The first 5 rows are patterns. Each new row is the sum of 2 different patterns, raised or lowered, with some noise. Before adding, each is slid sideways (what falls off one end comes back at the other) and multiplied by a number that may be negative. Names go in the order of the patterns.
In the rows, zero is written as 128.
Known rows, each followed by the names of its patterns:
[100 133 144 124 127  92 173  79 164 121 134 152  92 134  85 127 109 130
 134 118 136 133 139 109 120 106 126 128 174 121 145 117 171]  V
[ 88 138 139 144 150 144  91 135 150 141 105 151 125 124 133 131 126 149
 146 122 117 128 122 169 141 108 112 128 154 120 129 129 127]  D
[166  97 118 130  84 104 136 130 147  79 153 144 145 122 140 114 109 152
 132 136 141 133 126 177 123 116 128 118 139 101 132 136 168]  B
[112 137 122 107  89 146 126 135 136 129  89 127 134 131 144 106 131 164
 118 135 120 129 116 122 124 107 128 124  98 146 130 111 131]  E
[ 92 177 100 123 142 121 113 126 109 112 132 113 122 120 100 132 177 134
 153 114 165 140 123 127 160 104 109 124 130 138 122 129 120]  Y

New rows, each followed by the names of its patterns:
[135 123 144 132  94 126 138 143  97 139 134  98 117 131 114 146 124 114
 121 147  99 151 121  93 102 144 137 104 116 106 131  80  99]  D E
[101 136 147 151 179 128 158 161 159 132 156 159 126 166 149 144 175 148
 119 202 137 140 145 146 161 122 167 154 188 205 101 134 162]  B E
[157 110 127 101 116  95 115 130 109 115 109 128 106 129 111  92 112 100
 128  86 115 130 147 147 100  86 110  80  84 129 104 128  79]  B E
[169 102 126 126 153 147 145 160 142 161 128 138 144 135  94 178 111 164
  96 170 118 144 125 158 152 108 179  82 178 132 152 192  64]  V Y
[174 162 134 137 153 138 179 162 160 137 157 157 197 160 129 154 170 156
 135 151 161 178 182 125 133 155 114 113 173 158 157 115 164]  B E
[140 105 170 159 144 169 120 169 122 162 101 189 113 123 149 113 149 100
 136 118 105 185 104 138 152 140 109 126 106 120 140 153 125]  V Y
[132 163 144 105 146 132 124 141 131 144 134 117 151 149 166 155 153 134
 123 149 163 117 172 126 140 160 176 120 155 143 125 125 173]  D E
[100 143 126 121 184 130 106 105  90 141 136 105  90 117 133 110 134 109
 114 114 112 100 106  92 131 130 127  91 103 157 132 116  71]  D B
[117 118 134 103 103 144 136 125 117 156 134 153 118 154 124 107 121 155
 141 153 148 137 139 132 135 140 146 124 122 172 134 170 158]  B E
[109  71  62 158 124 120 163 140  87 118 106 162 106  91 106 145 101 136
 131  98 107 109 103 101 119  74 104 143 119 115 111 131 122]  B E
[ 91 114  73  69 107  89  76 100  38 110 102  79  70 103 120 101  97  63
  27 126 111  98 151 101  93 127  71 147  68  83  71  98  82]  B E
[118 113  81 114  92 122 100 131  63  61 110  91  86 169 114  76  88 107
 122  84  92  86 104  93  95 103  89 108  94  96  64  94  80]  D B
[127  68 183 108 136 118 108 125  66 107 118  91 101  97 119 124 112  93
  95  61 149  88 147 116 120  87 147  68 100 125  93 105  70]  V Y
[148 133  77 155 174 142 132 148 122  82 163 148 158 164 154 100 183 151
 137 114 148 142 107 143 143 169 186 126 123 126  98 106 179]  D B
[115 161 137 139 158 182 156 164 127 164 144 158 174 156 156  91 194 114
 188 161 142 179 149 153 123 149 136 146 155 142 146 158 161]  V E
[135 152 149 106 114 104  93 176 131 103 111 122 139 148 115 107 115  71
 136 107 137 146 167 113  96 131 130  55 117 120 115 135  77]  D B
[163  71 133 111 113 164  97 102  67 114 117 109 120 106 119  87 130 108
 120 115 125  85 155 125 136  87 165  90 116 130 115 111 102]  V D
[106 108 154  99 100  98  66 164  61 107 127 132 123  84  84  96  78  75
 108 102  96  76 174 125 146  89 153 110  89 126 141  90 100]  B Y
[101 109  93 103 135  76 102 141  92 115 126 133 100  92 126 117  87  95
 100 106 118  84  91 107  85 151  88  70 108 121 108 108  69]  D Y
[149 177 147 129 154 136 182 125 148 183 134 127 184 162 169 141 149 176
 189 140 176 111 161 154 179 156 154 151 149 184 145 127 164]  E Y
[108 183  91 130  92 149  71 108 117  84 106  72 120  81 143  85 117 115
  83 109  49  71 108 108 119 107 120  79 117  97 102 102  88]  V E
[130 115 176 127 131 117 111 128 156 131 149  82 136 147 111 104 146 122
 145 135 133 143 134 146 151 125 107 107 105 149  92 129 123]  E Y
[177 141 171 156 205 158 191 172 145 175 155 161 174 166 113 166 132 168
  81 149 145 163  89 201 170 146 157 146 187 119 202 160 112]  V Y
[139  81 128  87 123 123 130 158  87 132  93 134 122 116 134 120 187 114
 142 117 118 121 111 116  95 137 127 115 137 125  71 130  94]  V E
[ 81 182 152 126 183 150 137 134 105 159 130 124 127 151 131 127 159 121
 136 145 112 136 168  85 149 147 142 140 125 161 119 131 100]  B E
[171  81 123 142 143 154 125 158 129  99 162  86 155 159 128 153 155 114
 121 132 158 116 119 101 146 179 154 176 108 173 145 126 134]  B Y
[ 84  98 114 167 110 146 162 142 122 127 109 187 122 106  99 129 109 179
 156  87 110 118 138 113 130  86 129  98 135 144 133 171 137]  D B
[136 121 130  97  86 134  98 116 173 108 126 108 148  80 126 124 109 113
  66 164 109 157 130 115 169  93 122  77 143  84 108 121 110]  V Y
[122  70  95 117  95  73 121  88  93  98  80 100 153 118 116  82 130 104
 124 108 112  72  87 115  96 106  98 101  67  83 145  91 113]  D Y
[132 131 209 138 169 118 164 148 123 127 154 124 123 145 135 143  94 141
 113 107 147 126 124 134 128 118 155  83 151 111 124 121 108]  V Y
[157 159 125 138 194 160 165 198 183 170 154 108 196 117 154 116 154 151
 171 152 155 168 154 145 147 162 115 167 194 122 184 153 170]  B Y
[188  86 181 173 152 173 160 184 170 164 126 139 191 172 176 195 147 149
 140 153 174 130 151 146 143 167 184 179 138 150 159 149 161]  B Y
[118 116 156 112  64  97 115 132  82  93 122 147 144  79 132 104  56  72
  98  98 156  54 116 114 145  83 122  98  87 130 114 100 106]  D B
[ 82 152 120 129 145 101 125  83 141  92 119 136 109 139 115 132 118 140
  86 120 114 154 114 163 110 153  90 112 149 114  93  96 156]  V E
[178 153 133 158 146 125 169 194 157 147 143 145 168 156 153 123 166 162
 141 168 168 155 182 165 153 183 144 157 185 147 129 143 138]  E Y
[141 135 113 128 148 177 149 155  96 144 144 143 113 142 134 128 117 151
 137 142 154 120 131 130 114 141 161 115 127 143 160  98 136]  D E
[188 161 129 112 173 113 114 131 172 134 121 123 108  88 212 102 112 138
 150 104 135 117 117 137 123 113 114 114 149 180 147 124 109]  D Y
[109 107  92 100 103 131 127 103  96 144  87 131 122  99  88 136  98 110
 131 132  91 125  86 108 148 118 124 124 119 125 113 120 148]  D E
[123 120 127 150 108 147 148 159 172 106 127 153  86  70 133 112 157  60
 141 146 143  99 158 129 113 148 126 140 140 137 154 134 145]  B Y
[146 160  90 110  88 124 106 126 162 107 123 118 117  93 145  98 106 113
 189  98 143 115 163  94 132 122 104 127  98 168  81 125 106]  V D
[153 142 157 113 170 136 120 110 164 143 165 167 141  99 144 148 177 170
 107 135 179 153 147 137 148 131 111 147 133 155 156 128 136]  D E
[112 131 133  93 155 122 109 171 118 140  87 156 102 102 122 111 188 154
 130 113 141  81  95 139 117 135  70 161 145 157 117 130  72]  V B
[168  41 127 120  89 106  79 145  70 149  92 120 129  73 124  57  67  81
  85 118  69 103 111 114  61 113  96 106 101 137 100 118  96]  V Y
[160 148 190 125 154 133 127 144 136  97 137 165 148 167 135 165 105 140
  94 117 135 170 134 168 164 136 168  90 222  93 133 122 127]  V B
[ 86  98 159 112 133 159 140 116 118 100 183 106  99  94 124 102 163 146
  80 104 111 126 108 121  74 124 101 127 137 122 161 128  81]  D B
[122 105 172 121 111 152 138 155 166  96 115 140  88 111 136 115 154 137
 159 171 137 162 155 121 121 181 118 128 142 141 141 171 134]  B Y
[106 113  83 157  94 145 133 107 104 108 119 104  95 112 107 119  91 134
 169 130 159 108 156 152 102 116 163  93 114 109 126 144 142]  E Y
[127 119 128 143 112  95 128  91 120  91 104 155 127  76 126 132 144 108
 112 125 116  92 154  87 151 139 121  94 134 138 142 113 134]  D Y
[197 164 160 123 164 148 150 155 182 146 143 119 143 142 180 151 124 148
 174 117 133 172 148 157 164 135 112 160 170 155 171 101 142]  D E
[137 137 170 147 172 158 153 112 171 169 177 172 137 115 193 131 172 110
 182 141 135 158 138 190 111 175 140 166 135 136 176 158 190]  V E
[122 142  93 134  94 134 153 138 120 109 160  79 113 126 118 148  63 141
 127 154 122 150 108 102 104 130 113 142  87 143 166 103 112]  V B
[166 147 146 141 120 123 154 139 114 122 129 125 141 128  97 106 166 113
 126 151 128 120 142 113 116 155 105 121 136 104 146 164 138]  E Y
[120 145 134 134 135 153 140 184 167 124 133 133  80 138 151 153 168 103
 138 159 168 143 167 119 132 192 143 157 153 149 135 187 138]  B E
[106 115 108  96  98 105 128 114  94 102 111 118 133 102 108 120  97  78
 134 148 118 115 108  64 105 153 114 116  87 138 134 109 128]  D E
[161 196 146 135 137 143 152 130 174 114 196 177 111 141 156 111 142 162
 142 170 111 168 178 154 102 149 115 140 136 138 153 156 124]  B Y
[119  86 139 162  94 155 100 114  99 117 154 121 167 123 134 156 112 119
 111 107 118 116 131 145 151 149  57 117 106  95  64 150 118]  V B
[115 159 112 148  85 177 106 132 126 102 133 164 148 126 159 122 111 139
 107 111 125 134 134 144 110 133 127 142 137 127 122 164 122]  V Y
[134 141 147 136 124  81 115 102 140  62 122 140 130 107 141 161 129 121
  92 107 147 141 159 114 166 125 115 121 173 113 134 130 127]  B Y
[116  91  24  95  66 115  37 106  96  84  72 116 135  69 127  64 105  92
  84 147  51 148 100  99 101 102 105 106 105  85 118 107 115]  V Y
[ 73 150  63 134 101  92 134 131 123 103 100 133 124 113 106 149  96 105
  97 108 106 108 115 141  78 172  81 141 104 110 112 110  98]  V Y
[111 112 119 105 109  95 136 124 117 132 119  63 126  88 134  70 131  85
 113 117 124 157  74 136  81 127 113 105 137 115 185 110 139]  V E
[112 101 177 136 107 117 123 145 150 117 114 120  74 139 113 138 148 166
 116 105 134 136  65 125 125 118 140  91 139 154 150 110 120]  D B
[121  73 147  73  97 114  97  98  89 144  59 119  93  98 144  82  89  56
  98 105  94 104  94 105  73 113  92 105 100 109  72 138 109]  V D
[104  83 109 130 136 184 128 109 117 181 103 109 155 116 118  91 166  70
 173 129 123 139  85 121 112 132  87 110 127 135 124 127 134]  V D
[112 130 132 165 116 126 106  94 163  94  98 115 133  98 119 131  86 143
 118  85  97 115  91 112 126 116 122  70 145 121 119  95  94]  D B
[140 101  80  83 155  72  93 104  89 105  81  82  87 134 138  78  98  60
  56 101 121 100  88  73 116 108 112 135  96  77  70  93  86]  D B
[135 137 128 149 119  85  93  78 156 103 142 157 134 117 120 129 135 134
  84 110 125  96 159 137 132 119 129 112 114 131  73 124 127]  V B
[182  84 166 164 175 144 174 167 163 176 145 152 162 180 155 195 156 171
 190 215 116 152 176 181 153 129 208 117 156 165 177 198 150]  V D
[ 71 129 118  91 108 129 117  62 158  70 123  92  86 152 130 125 105 114
  94  97 143  98  96  92 106 127 120  73 111  58 114  85 122]  V E
[167 162 154 142 124 142 166 177 182 182 138 125 171 180 186 119 185 191
 147 171 155 161 170 173 149 129 163 151 169 188 146 131 163]  D E
[142 119  65 101 140  86  64 112  95 103  94 102  90  86 149  72  85 107
  87 117 106  67  72  99 106  86  93  76  97 107 109 125  97]  D Y
[133  83 112 166 152 169 162 108 112 160 156 118 175 120 139 175 136 145
 152 158 123 124 138 114 178 149  94 138 142 149 136 125 149]  D E
[153 147 135 129 144 120 128 172 114 158 146  92 131 166 154 155 129 139
 149 142 147 194 127  93 119 101 137 140 123 124 129 136 138]  D Y
[124 163 123 109 104 119 158 104  75 110  92  91  93 113 130 134 102 102
 134 134 122  85 137 110 116 148  76 132 137 118 113 116 115]  D Y
[140 108 108  99  53  95 146 104 105  77 131 122 100 116  97 105  97  84
  89  93 115 104  85  90  99 106 122  93  96 110  87  70 125]  D E
[192 179 158 141 176 173 182 156 172 169 162 168 181 153 136 167 135 162
 131 146 188 168 121 170 172 180 151 153 163 159 139 195 128]  D Y
[180 172 174 172 130 157 207 158 166 143 156 204 130 171 163 195 183 130
 149 146 123 141 143 180 180 108 186 163 185 150 154 113 162]  B E
[157 163 131 150 102 188 154 162 142 154 101 137 176 163 170 171 119 151
 206 154 115 165 136 152 126 151 152 197 194 116 130 149 103]  D B
[147 118 138 146 184 151 166 131 191 167 134 133 170 119 158 149 132 141
 139 164 130 116 186 119 111 162 148 143 158 139 102 153 147]  D Y
[152 158 124 191 160 175 166 171 142 194 161 164 152 133 180 117 181 136
 164 173 107 183 133 144 148 145 173 147 147 129 184 142 160]  V E
[144 123  94  84 124 106 118 118 140 108  98  95 104  87 105  93  67 104
 102  74 112 109  74 120 121  87  84 104 119 105 118  90  56]  D Y
